The rows are grouped in 4 ways, from coarse to fine. Each group lies inside one group of the grouping before and may be the whole of it. The rows also spread widely along 14 directions, which tell nothing about the answers.
Some rows, each with its group in each grouping after it:
[ 2.60  0.66  0.88  4.46  1.74 -2.29 -0.47 -0.65  1.29 -0.77 -1.02 -1.70
  1.03 -0.63  4.90 -0.79  2.04 -1.84 -0.60 -1.21  0.76 -0.37  3.89 -1.58
 -2.25 -0.54 -2.90 -1.80  1.31  0.55  1.60  1.13 -2.51 -1.24 -0.43 -0.55
  0.91  1.49] => z871 z638 bip Guted
[-1.91 -0.62 -0.08  0.00  3.20  2.99  3.15 -0.28  1.17 -2.79 -2.24  1.40
  3.28 -1.56 -1.48  1.47  2.22 -0.57  2.23 -0.66  0.34  0.70 -0.26  0.63
  2.94  4.33 -3.40 -0.13 -1.65 -1.08 -2.58  2.81 -1.90  1.06  0.30 -0.75
 -1.95  0.00] => z871 z638 Tid Zifif
[ 0.33 -1.53 -2.53  4.05 -0.69 -3.97 -1.21 -0.93  3.16  1.72  0.06 -2.43
  1.14  1.98  1.83  1.05 -3.22  0.12  0.57  0.82  2.36 -0.18  0.98  1.17
 -0.91 -1.16  1.34  2.87 -1.79  2.66  2.03 -0.90 -0.97 -6.46 -0.52 -2.05
  1.49  1.37] => z117 z581 muk rusug
[ 1.14  1.62  0.15  3.84 -0.75  0.42  1.30 -4.09  1.56  0.49 -1.36 -1.36
  1.58  0.86  2.89  0.82 -0.53  1.04 -0.12 -0.31  1.44 -1.54  0.81  2.02
  1.02  2.28 -0.67  2.16 -3.77 -1.29 -0.02  1.34  0.23 -1.83 -0.45 -0.66
  1.16  3.79] => z871 z666 nago Kar
[-3.52 -0.87 -1.24  2.12  2.43  1.70 -2.05 -1.07  2.09  0.96 -0.31  1.61
 -0.69  2.06  2.59 -1.87 -0.51 -1.12  1.26 -0.71  2.57  1.99  2.12  2.14
 -0.30 -2.48 -2.39 -0.08  0.22  0.30  1.23  0.05 -2.54 -0.06 -2.40  0.00
  0.74  1.30] => z871 z638 Kodu Ged
[ 3.00 -1.58 -0.96  1.43  1.43 -1.30  1.02 -1.00  1.28 -1.51  0.23 -4.26
  1.95 -1.50  0.02  0.21  4.55 -0.52  3.24 -1.49  2.38 -0.80  0.71  0.03
  0.21  2.28 -0.77  1.10 -1.29 -1.14  1.75  2.27 -0.67 -2.70 -1.01 -2.03
 -3.00  0.27] => z871 z666 nago rala
[ 0.69  2.94  0.82  1.58 -1.06  3.35  2.11 -0.86  2.41 -0.29 -0.23 -0.30
 -0.36  0.99  0.97 -2.09  1.32  1.43 -2.65  0.98  0.65 -3.62  2.70 -0.09
 -2.22 -0.56 -0.87 -0.62 -1.97  0.75 -1.29  0.88 -1.22  0.08 -0.44 -2.82
  0.78  2.17] => z117 z561 muf Tabaf
[ 0.78  5.16  3.64  0.81 -1.29  1.28  2.03  0.86  1.65  1.05  2.77  2.09
  0.81  0.28  3.87 -3.30 -2.65  0.85 -0.93  1.57  1.57 -1.40  2.76  1.80
 -0.45 -2.60  0.35  2.88 -0.28  0.24 -0.30 -0.21 -0.19  1.27 -1.28 -0.89
  3.75  2.53] => z117 z561 vumed Zolo
[-1.15  2.63  0.89 -0.26  3.91  1.23  1.89  4.12  0.61 -3.83 -0.53  2.54
  0.24 -1.31  0.03 -3.12 -2.09  1.83  0.95  1.36 -1.08  2.11  1.65  2.15
  3.15 -0.42 -0.17  0.62  1.11  1.16 -1.06 -1.50  0.91  3.16 -1.98 -1.53
 -1.21  0.37] => z871 z666 kikav mosud
[-3.91 -2.14 -2.49  2.24  1.84 -2.56 -1.96 -1.59  0.37 -0.25 -4.55  1.51
  2.75 -0.88 -2.75  1.45 -0.99  1.86  2.35 -1.18  2.82  3.01  2.28  1.77
  0.42  3.31 -2.24 -1.79 -1.54  1.80 -1.39  0.12  0.35 -0.21 -0.77 -0.30
 -0.44  0.99] => z117 z455 Zibe rilu
[-2.14 -0.79 -1.59 -0.93  2.07  2.72  2.45  2.21  1.73  0.66  1.28  2.24
  2.13 -0.04 -2.44 -0.45  0.80  0.93  0.60 -0.44  2.72  0.30  1.37 -0.55
  0.27  1.93 -3.94 -0.35 -0.33  0.80 -2.06  1.68  1.50  1.43  1.38 -0.08
  0.18 -0.99] => z117 z581 Kase Nal
[ 0.64  1.22  1.40  0.34 -3.05 -1.69  0.57  1.31  1.98  0.95  0.03  1.20
  0.96 -0.68 -0.03 -1.76 -2.38  1.74  1.30  0.64  2.66 -0.20  0.79  2.13
 -1.22 -1.22  1.81  2.39 -1.48  2.64  0.39 -0.08  0.00 -1.07 -1.91 -2.29
  2.44  2.37] => z871 z666 Gafo koli
[-4.00  2.63  2.15  1.66  4.12 -0.56 -0.66 -5.39 -2.94 -4.43 -3.83 -0.76
  2.90 -1.63 -0.55  0.11  1.04 -0.27  1.37 -0.35 -0.34  1.11  2.00  2.27
  4.39  3.16 -0.42 -2.20 -0.22 -0.44 -1.27 -0.37 -0.25 -0.56 -2.36 -1.30
 -3.62 -0.23] => z117 z561 muf Gema
[-1.36 -1.78 -1.57 -1.09  1.81  1.27 -0.09 -2.82  0.88 -1.84 -2.71 -1.22
  2.94 -0.58 -3.48  0.99  4.55  0.74  1.32 -1.73  2.13 -1.98 -0.06 -0.47
 -0.36  4.46  0.00 -2.25 -2.77  0.77 -1.63  2.78 -1.11 -1.34 -0.25 -2.92
 -3.33 -0.47] => z871 z638 Kodu Sede
[-1.13 -1.55 -1.03  1.29  1.84 -1.01 -1.15  1.47  1.24  0.24 -2.35  0.46
  1.83 -0.72 -1.49 -0.15  2.74 -0.09  3.23 -0.58  2.47  1.27  2.58  0.94
 -1.25  0.50  0.75  0.83 -0.96  0.90 -0.40  0.37 -2.47 -0.13 -2.11 -1.60
 -1.41  1.51] => z117 z561 vumed Busu
[ 1.58  0.49  0.88  0.72 -1.87  0.02 -0.98 -1.54  1.94  0.46  0.14 -1.44
 -0.52  0.01  1.65 -2.58  2.44 -0.05 -1.04 -1.04  2.35 -2.50  2.95 -0.86
 -4.93 -1.93 -0.42 -2.72 -0.37  2.24  1.42  1.26 -2.35 -1.76 -1.24 -3.14
  1.03  0.87] => z871 z666 nago Kar
[-2.24 -0.67 -3.03  0.50  1.75  0.21 -0.23  2.59  1.24  0.29 -1.57  0.91
 -0.17  1.59 -3.33 -0.60  0.49  1.18  1.80  0.69  1.21  1.06 -0.05  1.80
  1.09 -0.38  2.98  1.46 -1.11  3.02 -0.58 -1.06  0.58 -0.73 -1.70 -2.15
 -1.94  1.18] => z871 z638 Tid Zifif
[-0.54  2.56  0.64  0.91  0.94  0.60  1.67 -1.22  0.90 -3.94 -0.81  0.21
 -0.95 -1.49  0.09 -3.27 -2.23  2.42  0.00  0.58 -0.61  0.74  1.45  2.88
  1.66  0.43 -3.28 -2.54  0.42  0.05  0.02  0.08 -0.19  1.50 -1.30 -2.20
 -0.14 -1.03] => z117 z561 vumed Zolo
[ 1.78  0.46 -0.80 -2.13  3.10 -1.89 -1.33 -1.08 -0.15 -1.07  0.03  0.99
  3.28  0.59  2.05  0.12 -0.11 -1.20 -0.33 -1.34 -0.31 -0.20 -0.18 -0.90
 -2.72  0.93  4.87 -0.67 -0.39  2.39 -0.40  0.71 -5.17 -2.06 -0.27 -1.72
  0.30 -1.98] => z117 z561 muf Gema
[-3.63  0.81  2.51  0.84  2.58  0.77  0.93 -1.23 -1.59 -1.18 -1.23  1.22
  2.78 -2.00 -0.53 -0.14  3.23 -2.74  2.40 -1.09  1.76  1.75  2.48 -0.03
  2.68  1.35 -4.33 -2.10  1.86  0.18 -1.07  1.57 -0.36  0.93 -0.95  0.41
 -1.35  0.03] => z871 z638 Tid Zifif
[ 2.83  1.72 -2.07  0.15 -1.57  0.18  1.29  0.07  1.62  1.19  4.03 -2.90
 -2.17  2.03 -0.12 -3.64  0.05  2.21  0.14  0.14  2.61 -1.90 -0.11  1.48
 -0.25 -2.07  1.52  1.55 -0.88  0.83  2.48  0.34  3.67 -1.64 -1.24 -2.20
 -0.50  0.36] => z871 z666 kikav mosud
[-0.67  0.89  0.49  1.55 -3.17 -2.49  2.32 -1.31 -0.38  0.36 -1.31  2.13
  0.18 -1.58 -0.56 -0.75 -3.77 -0.74  0.99  0.00  0.48  2.45  0.16  1.88
  1.40  0.00 -4.59 -2.83  1.33  2.53 -0.09  0.90 -0.93 -0.90  0.37 -0.12
  3.88 -0.62] => z117 z561 vumed Zolo
[-0.37 -0.10 -0.09  1.65  2.53  0.54  0.05  0.35  2.48 -2.16 -0.53 -0.61
  0.34 -0.56  1.35 -1.98  0.42  1.06  3.87 -0.42  2.03  1.51  0.96  3.65
  1.63 -0.02 -0.76  2.61 -1.20 -1.81  1.43  0.61 -1.46  0.89 -3.23 -1.39
 -1.52  1.36] => z871 z638 Kodu Ged
[-0.72 -0.18 -1.43  0.17  3.23 -1.82  0.66  1.30 -0.04  0.72 -0.53  2.93
  4.82 -0.41 -0.29  1.60 -1.56  0.52  0.92 -0.71  1.34  1.68  1.09 -0.20
  1.13  3.65  0.01  1.18 -0.69  1.24 -2.52  0.58  0.19  0.34  1.24  1.00
  1.15  0.20] => z117 z561 vumed Busu
[-4.35 -1.99 -0.39 -1.14  1.35  2.00 -1.05 -1.83  0.87 -2.28 -2.00  0.19
 -0.50 -0.55 -2.49 -1.68  1.74 -1.03  2.63 -0.68  1.79  1.46  0.57  2.03
  0.35 -0.53 -1.65 -2.97 -0.11  1.56  0.59  0.69 -3.09 -1.55 -2.74 -3.16
 -2.62 -1.32] => z871 z666 nago Kar
[-0.97  4.57  3.33  0.38  0.93  0.79  3.15  2.02 -1.10 -1.36  1.48  0.37
  0.97 -1.43 -0.86 -3.13  1.21  0.11 -1.25  1.24  0.36 -1.53  2.91 -1.16
  3.04 -0.39 -2.16 -1.79  2.95  2.44 -1.15 -0.45  4.61  1.14 -0.02 -1.34
 -0.52  0.36] => z871 z638 Kodu Sede
[-2.69 -1.75 -2.09  0.42  3.43 -0.37 -0.06 -1.46  0.75 -2.65  0.06 -2.96
  1.48 -0.36 -2.70 -0.41  1.88 -0.35  0.99  0.01  1.37 -0.35  1.39 -0.39
  2.16  1.56 -2.28 -2.33  0.64  1.30  0.34  0.25  0.26 -4.01 -0.38 -2.91
 -4.23 -2.77] => z117 z561 vumed Busu
[-0.58 -3.26 -4.44  2.34  4.11 -2.04 -0.84  5.72  2.48  1.19  0.05  0.11
  0.30  1.62 -0.67 -0.06  0.41 -1.10  2.94  0.54  1.58  2.79  1.91  0.04
 -0.04 -1.79  1.40  3.14  0.84  2.35  0.85 -1.48 -1.69 -2.04 -1.42 -0.60
 -1.42  0.56] => z117 z561 muf Gema
[ 0.25 -3.03 -1.57  1.15 -0.15 -3.63 -0.12 -0.78  3.34 -2.33  0.16 -3.81
  1.63 -1.53 -1.41 -0.51 -0.82  1.02  1.35 -0.38  2.54 -1.21  0.66 -0.39
 -0.12  1.44 -2.86 -1.70 -0.02  2.72  1.99  1.10 -0.04 -5.44  0.24 -3.77
 -1.16 -2.43] => z871 z638 Kodu Sede
[-0.92  0.40 -0.40  6.30 -0.24 -1.30 -0.29 -0.84  1.17 -1.08 -6.19 -0.62
 -0.80 -0.22  0.48  0.04  1.45 -0.25 -0.90  0.46 -0.44  0.02  3.53  0.15
 -0.71 -0.29 -2.54 -3.02 -0.34  2.70 -0.32 -0.50 -1.77 -1.33 -1.20 -2.20
 -0.01  3.66] => z871 z638 bip Guted
[ 0.49  3.15  0.58  1.85  0.87  1.99  1.24 -0.81  0.63 -1.30 -2.43  0.12
 -0.11  0.91  0.95 -1.33  1.96  0.46 -1.37  0.49 -0.90 -2.07  1.21  0.58
  0.21  0.10  1.67 -0.67 -1.34  1.31 -1.02  0.15 -0.93  0.25 -1.23 -2.45
 -0.63  2.70] => z871 z638 Kodu Sede
[ 0.75  1.11 -4.29  2.10  3.71  2.22 -0.24 -1.22  1.26 -0.35  1.21 -3.14
 -2.14  3.77  0.60 -2.12  2.39  1.40 -0.90  0.04  0.59 -1.47  1.17  1.17
  0.33 -0.72  1.85  0.86 -1.40 -0.78  1.23 -0.49  1.05 -1.19 -1.59 -1.63
 -3.42  0.71] => z117 z561 muf Tabaf
[-3.64  0.50 -2.19 -1.81  2.32  1.48 -0.26  1.81  0.70 -0.24  0.43  1.37
  0.13  2.39 -2.78 -1.40 -0.73 -0.26 -1.04  1.98  0.11 -0.47  0.13  0.16
  0.84 -1.99  3.73 -0.32  0.36  4.49 -1.22 -1.91 -0.91 -2.95 -0.93 -3.39
 -1.70 -1.11] => z117 z561 vumed Zolo

New rows, each followed by its group in each grouping:
[-2.13  3.45  4.23  2.58 -0.25  2.68  1.81 -2.63  1.86 -0.99  1.06 -0.39
  0.95 -0.19  4.06 -1.97 -1.00 -1.30 -0.71  1.22  1.46 -1.58  3.25  1.35
  0.82 -2.20 -3.80  0.67 -0.04 -0.55  0.55  0.35 -1.61 -1.60 -1.31 -1.75
  1.51  1.48] => z117 z581 Kase Nal
[ 0.56  2.23 -1.11  1.24  6.23 -0.04 -0.29 -0.89 -0.50 -4.56 -1.68 -1.29
  0.98 -0.24  1.10 -1.51  1.18  1.58  0.77 -0.26 -1.64  0.85  1.38  2.13
  2.40  2.11  2.03 -0.10 -0.44 -1.26 -0.07 -0.82 -0.62  1.05 -2.15 -1.75
 -4.04 -0.20] => z117 z561 vumed Busu
[ 0.42  2.48  1.53 -1.55  2.01 -0.60  1.27 -1.88 -1.05 -2.56  2.88 -2.24
  1.30 -0.18  1.24 -1.78  0.33 -2.47  0.65  0.35 -0.18 -0.76 -0.42  0.35
  2.23 -1.07  1.80 -0.14  1.61  1.07  1.53  0.09 -1.64 -3.84 -1.32 -2.48
 -2.00 -2.79] => z117 z561 muf Tabaf
[-0.16  2.77 -0.43  0.33  0.53 -1.08  2.46 -0.21 -0.61 -0.87 -0.01  1.35
  1.22  0.17 -0.53 -0.40 -3.68  0.84  1.22  1.21 -0.62  1.40 -1.60  3.24
  4.28  1.06  1.88  2.17 -0.79  0.99 -0.78 -0.59  0.84 -0.84 -0.63 -0.81
  0.70  0.29] => z117 z561 vumed Zolo
[-3.50  0.77 -1.58 -0.13  2.61  2.93  0.93 -1.68  0.62 -0.41 -1.82  2.48
  1.69  2.05 -0.30  1.10 -1.84 -0.23  0.93  0.61  0.06  1.05 -1.49  3.01
  2.63  1.14  2.16  2.28 -2.84  0.53 -1.71 -0.12 -2.24 -1.19 -0.95 -1.08
 -0.54  0.84] => z117 z581 Kase Nal
[-1.87 -0.35  0.08  0.69  6.80  0.82 -1.44  0.22  2.50 -2.64  1.20  1.94
  2.44 -0.06  5.17 -1.84 -2.29 -0.08  1.53 -1.22  1.47  2.71  2.41  1.73
  1.02  0.36 -3.19  0.99  0.92 -1.75  0.80  0.47 -2.74  1.78 -1.50  0.83
  0.19 -0.85] => z871 z638 Kodu Ged
[-1.56 -1.16 -1.79  1.74  0.72 -0.47 -1.94 -3.70  2.02 -0.48 -0.96 -2.49
  0.47  0.67 -0.96 -0.81  0.92  2.36  3.50 -1.32  4.13  0.26  0.48  3.95
  0.29  1.33  0.43  1.74 -3.25 -1.19  1.75  1.08  0.32 -1.42 -2.94 -1.91
 -2.28  1.11] => z871 z638 Tid Zifif
[ 1.62  0.15 -0.79  2.94  2.58 -2.99 -1.64  0.13  0.77 -1.54 -1.24 -2.16
  0.38 -0.79  1.47 -1.80  1.17  1.63  1.63 -1.05  1.53  0.92  3.05  1.29
 -0.57  0.49  0.26  0.09 -0.07  0.32  1.84 -0.55  0.71 -0.25 -2.24 -1.34
 -1.56  1.41] => z871 z666 nago Kar
[ 1.47 -0.19 -3.92  3.57  0.95 -2.58  1.56  2.87  0.61  1.79 -2.33  2.50
  0.31  0.67 -0.77  0.58 -2.53  2.00  2.01 -0.29  0.44  3.48  0.53  2.28
  1.22  1.80 -0.40  2.07 -1.08  0.98 -1.07 -0.23  1.21  1.99  0.10  1.71
  2.18  2.40] => z117 z561 muf Gema
[-0.96  0.69  0.83 -2.37  1.88  1.13  0.47 -0.34 -0.56 -1.25  0.12  0.70
  2.14 -1.12 -1.67 -1.28  3.60 -1.14  1.35 -0.79  1.51 -0.38  1.21 -0.33
 -0.73  0.85  0.52 -1.87  0.32  1.00 -1.11  1.59 -2.34  0.17 -1.13 -2.06
 -1.67 -1.39] => z117 z561 vumed Zolo
[-1.42 -1.33 -0.83 -1.51  0.21 -0.28  0.56 -0.10  1.13 -0.55 -1.96  1.34
  3.15 -0.85 -3.23  0.98  1.13  0.61  1.51 -0.71  1.89 -0.37 -0.48  0.01
 -0.67  2.77  0.83 -0.78 -1.92  2.78 -1.90  1.74 -1.68 -1.19  0.11 -2.41
 -0.53 -0.48] => z871 z638 Tid Zifif
[-4.17 -0.29  1.89  0.11  2.65 -1.96 -0.71 -2.09 -1.12  0.30  0.75  1.06
  5.35 -1.68 -0.07  0.95 -0.01 -2.02  2.21 -0.84  3.79  1.53  2.83 -0.25
  2.26  2.18 -3.03 -0.18  1.08  0.59 -1.09  1.04  0.23 -1.81 -0.16  0.81
  0.08 -0.97] => z117 z561 vumed Zolo
[-1.11 -0.53 -2.41 -2.53  2.51  4.03  0.96  2.01  1.63 -1.82 -2.07  3.67
 -0.97  1.37 -1.31 -1.48  1.52 -1.03 -1.21 -0.33 -1.53  0.28 -0.88 -0.60
 -2.29 -0.69  0.65 -3.98  0.10  3.26 -1.74  1.21 -5.33  1.12 -0.20 -2.77
 -0.48 -1.49] => z871 z638 bip Guted
[-0.74  0.63  0.06  3.05 -1.83 -1.83  1.50  1.31  1.29  1.70 -1.00  0.05
  1.19  0.48 -0.42  0.61 -2.07 -0.31  1.50  1.86  1.56  0.29  0.48  1.75
  2.38 -1.02  1.66  3.80 -1.36  3.01  0.07 -1.28  0.92 -3.75 -1.05 -1.75
  1.26  3.50] => z871 z666 nago rala
[-1.05 -0.50 -0.64  2.70 -0.28 -3.49  0.71  0.64 -0.50  0.07 -2.59 -0.19
  0.92 -0.69 -1.58  0.83 -0.04 -1.92  2.69  0.25  0.45  2.22  0.09  1.04
  2.45 -0.23 -0.06 -0.08  0.92  3.33  0.53 -0.42 -0.51 -3.03 -1.04 -1.17
 -0.29  0.91] => z871 z638 Tid Zifif
[-2.80  2.05  1.74  0.36  2.77  0.37  0.15 -2.73  0.41 -4.08 -1.67 -1.08
  3.44 -1.64 -1.35 -0.82  0.28  2.43 -0.56  0.67  0.86 -1.90  2.66  0.76
  1.98  3.27 -0.49 -1.35 -1.41  0.53 -1.92 -0.15  0.85 -1.06 -0.92 -3.37
 -2.83 -0.41] => z117 z561 vumed Busu
[ 0.05  1.34 -2.29  1.14  1.70  3.04 -0.40 -2.30 -0.03 -0.18  0.05 -2.16
 -3.05  2.62 -0.17 -2.93  4.98 -0.78 -0.31 -0.73  0.56 -1.18  1.70  0.57
 -1.54 -2.22  0.61 -2.58  0.11  0.08  1.23  0.55 -1.42 -0.37 -2.34 -2.06
 -2.95  0.16] => z117 z561 muf Gema
[ 2.94  0.46 -2.57  0.23  0.49 -0.49  2.28 -0.23  0.94 -0.68  0.98 -0.70
 -0.52  0.90  0.68 -0.65 -0.77 -0.36 -0.10 -0.38 -0.86  0.30 -1.50  0.53
 -0.27  0.08  0.01 -1.13  0.01  1.43  0.98  1.20 -1.52 -1.88  0.71 -1.45
  0.63 -1.65] => z117 z581 muk rusug
[-1.55  4.19  1.57 -2.04  2.65  2.54  1.05  1.26 -0.48  0.09  2.48  3.30
  1.89  0.94  0.74 -2.77  0.12  0.76 -3.40  0.06  0.60 -1.58  2.56 -1.82
 -0.57 -0.24 -0.06 -2.22  1.71  2.77 -2.36  0.06  2.17  2.61  0.86 -0.39
  1.08 -0.56] => z871 z638 Tid Zifif
[-0.33 -0.39 -1.60 -1.92  2.12  1.01  1.08  1.56  0.62 -2.29 -3.33  1.99
  2.27 -0.06 -2.25  0.74  1.17 -0.04 -0.74  0.27 -1.43 -0.72 -0.63 -1.13
 -0.70  1.88  3.22 -1.66 -1.66  3.95 -2.84  0.44 -3.35 -1.10  0.06 -3.48
 -1.52 -0.15] => z871 z666 kikav mosud
[ 2.57  1.61 -1.08 -0.08 -0.57  1.41  3.18 -0.26  0.99  0.62  1.82  1.67
 -1.07  1.04  2.39 -1.67 -1.18 -1.20  0.01 -1.00 -0.46  0.88 -1.65  1.14
 -0.06 -0.86 -2.16 -0.91  0.59  0.47  0.82  2.27 -1.93  0.76  0.63  0.33
  2.83 -0.64] => z871 z638 Tid Zifif
[-4.96 -0.08 -0.36 -0.14  2.52  1.74 -0.19 -2.28  1.09 -2.17  0.28  1.82
  0.44 -0.46 -0.84 -2.44 -2.26  1.56  0.00 -0.96  2.11  1.74  2.02  1.57
  1.51  1.08 -6.67 -4.20  1.26  0.81 -0.33  0.91  1.25  1.40 -0.19 -0.34
  0.03 -2.61] => z871 z638 Tid Zifif
[-3.34 -0.50  0.02  1.10  1.73  1.78 -0.22  3.96  0.80  0.65  0.23  0.44
 -1.59  0.02 -2.21 -3.15  3.82 -1.35  2.69  0.64  2.87  1.64  3.80  0.55
  0.45 -3.65 -1.61 -0.14  2.18  2.17  0.83 -1.12  0.72  0.59 -3.12 -1.63
 -2.33  1.50] => z871 z666 nago rala
[ 2.25  3.44 -0.14  1.68 -0.39 -2.34  0.40  0.53 -2.11  1.98 -0.40  1.27
 -0.24  0.35  0.38 -2.28  1.22  0.66 -1.52 -1.27  0.56 -0.09  2.27 -0.95
 -1.12 -0.23  0.27 -3.07  1.97  3.14 -0.25  0.04  3.29  2.12  0.23  0.66
  2.14  1.58] => z871 z638 Kodu Sede
[-1.59 -2.16 -3.42  4.93  2.77 -3.52  0.40  3.20  2.10  0.62 -0.71 -0.80
  1.58  0.33 -1.02  0.89 -2.16  0.81  1.30  1.02  1.80  2.09  3.16 -0.06
  2.50  0.91 -3.05  1.83  0.70  2.15 -0.12 -1.52  2.60 -2.67  0.45  0.18
 -0.32  0.90] => z117 z561 muf Gema
[ 2.52  0.93 -1.70 -0.97  0.52  1.00  0.81  4.43  2.07  0.25 -0.17  3.11
 -1.73  0.42 -0.17 -3.41  0.40  2.08  1.68 -0.85  0.62  1.60  0.25  2.10
 -3.08 -1.55  1.84  0.41 -0.35  1.44  0.13  0.76 -1.97  4.48 -1.78 -1.12
  1.43  0.99] => z871 z638 Tid Zifif
[ 1.14  2.01  2.89  2.80 -2.25 -3.73  1.91  1.74  1.88 -0.51 -0.09 -0.80
  3.07 -2.53  0.49 -0.81 -2.93  2.48  0.90  1.55  2.55 -1.12  2.86  0.89
  1.19  0.72 -0.58  3.01 -1.11  2.19 -0.24 -0.52  3.03 -1.73 -0.57 -2.16
  1.86  2.86] => z871 z666 kikav mosud
[-0.84 -1.65 -3.13  2.08  2.37  0.77  1.05 -2.19  2.14 -2.84 -2.43 -1.47
  0.32  0.34  0.25  0.71  0.14 -0.80 -0.03 -0.30 -0.69  0.40  0.25  0.25
  0.63  1.36 -3.49 -2.92 -0.80  0.85  0.17  1.17 -3.37 -3.21  0.28 -2.35
 -1.70 -1.03] => z117 z455 Zibe rilu
[ 1.10  0.26  1.21  2.37  0.07 -0.23  0.30  2.82  3.24  0.08 -0.77  0.54
  0.88 -0.47  2.60 -1.35  0.19 -0.06  1.59  0.68  1.82  0.05  2.60  1.19
 -1.74 -1.97  0.65  3.28 -1.10  0.97  0.65 -0.03 -2.85 -0.52 -2.52 -1.88
  1.10  3.52] => z871 z666 Gafo koli
[ 1.62  3.68  0.67  1.34 -2.79  0.75  2.88 -0.77 -1.45  2.63 -1.06  1.71
  0.45  0.75 -0.63 -0.47  2.19 -0.69 -1.97 -0.09  0.15 -1.88  1.44 -1.24
 -1.51  0.16  0.43 -1.93 -0.42  2.61 -2.28  1.29  0.20  0.65  0.85 -0.41
  2.55  2.42] => z117 z561 muf Gema
[ 2.43 -1.05 -2.89 -0.33  0.60 -0.04  2.27  1.99  2.75  0.02 -0.45  2.24
  1.54  0.89  1.16  1.03 -2.93  0.13  0.03  0.05 -0.78  0.63 -2.16  0.55
 -0.50  1.16  1.49  1.79 -2.08  2.37 -0.77  1.00 -3.55 -1.80  1.10 -1.38
  2.32  0.31] => z871 z666 nago rala
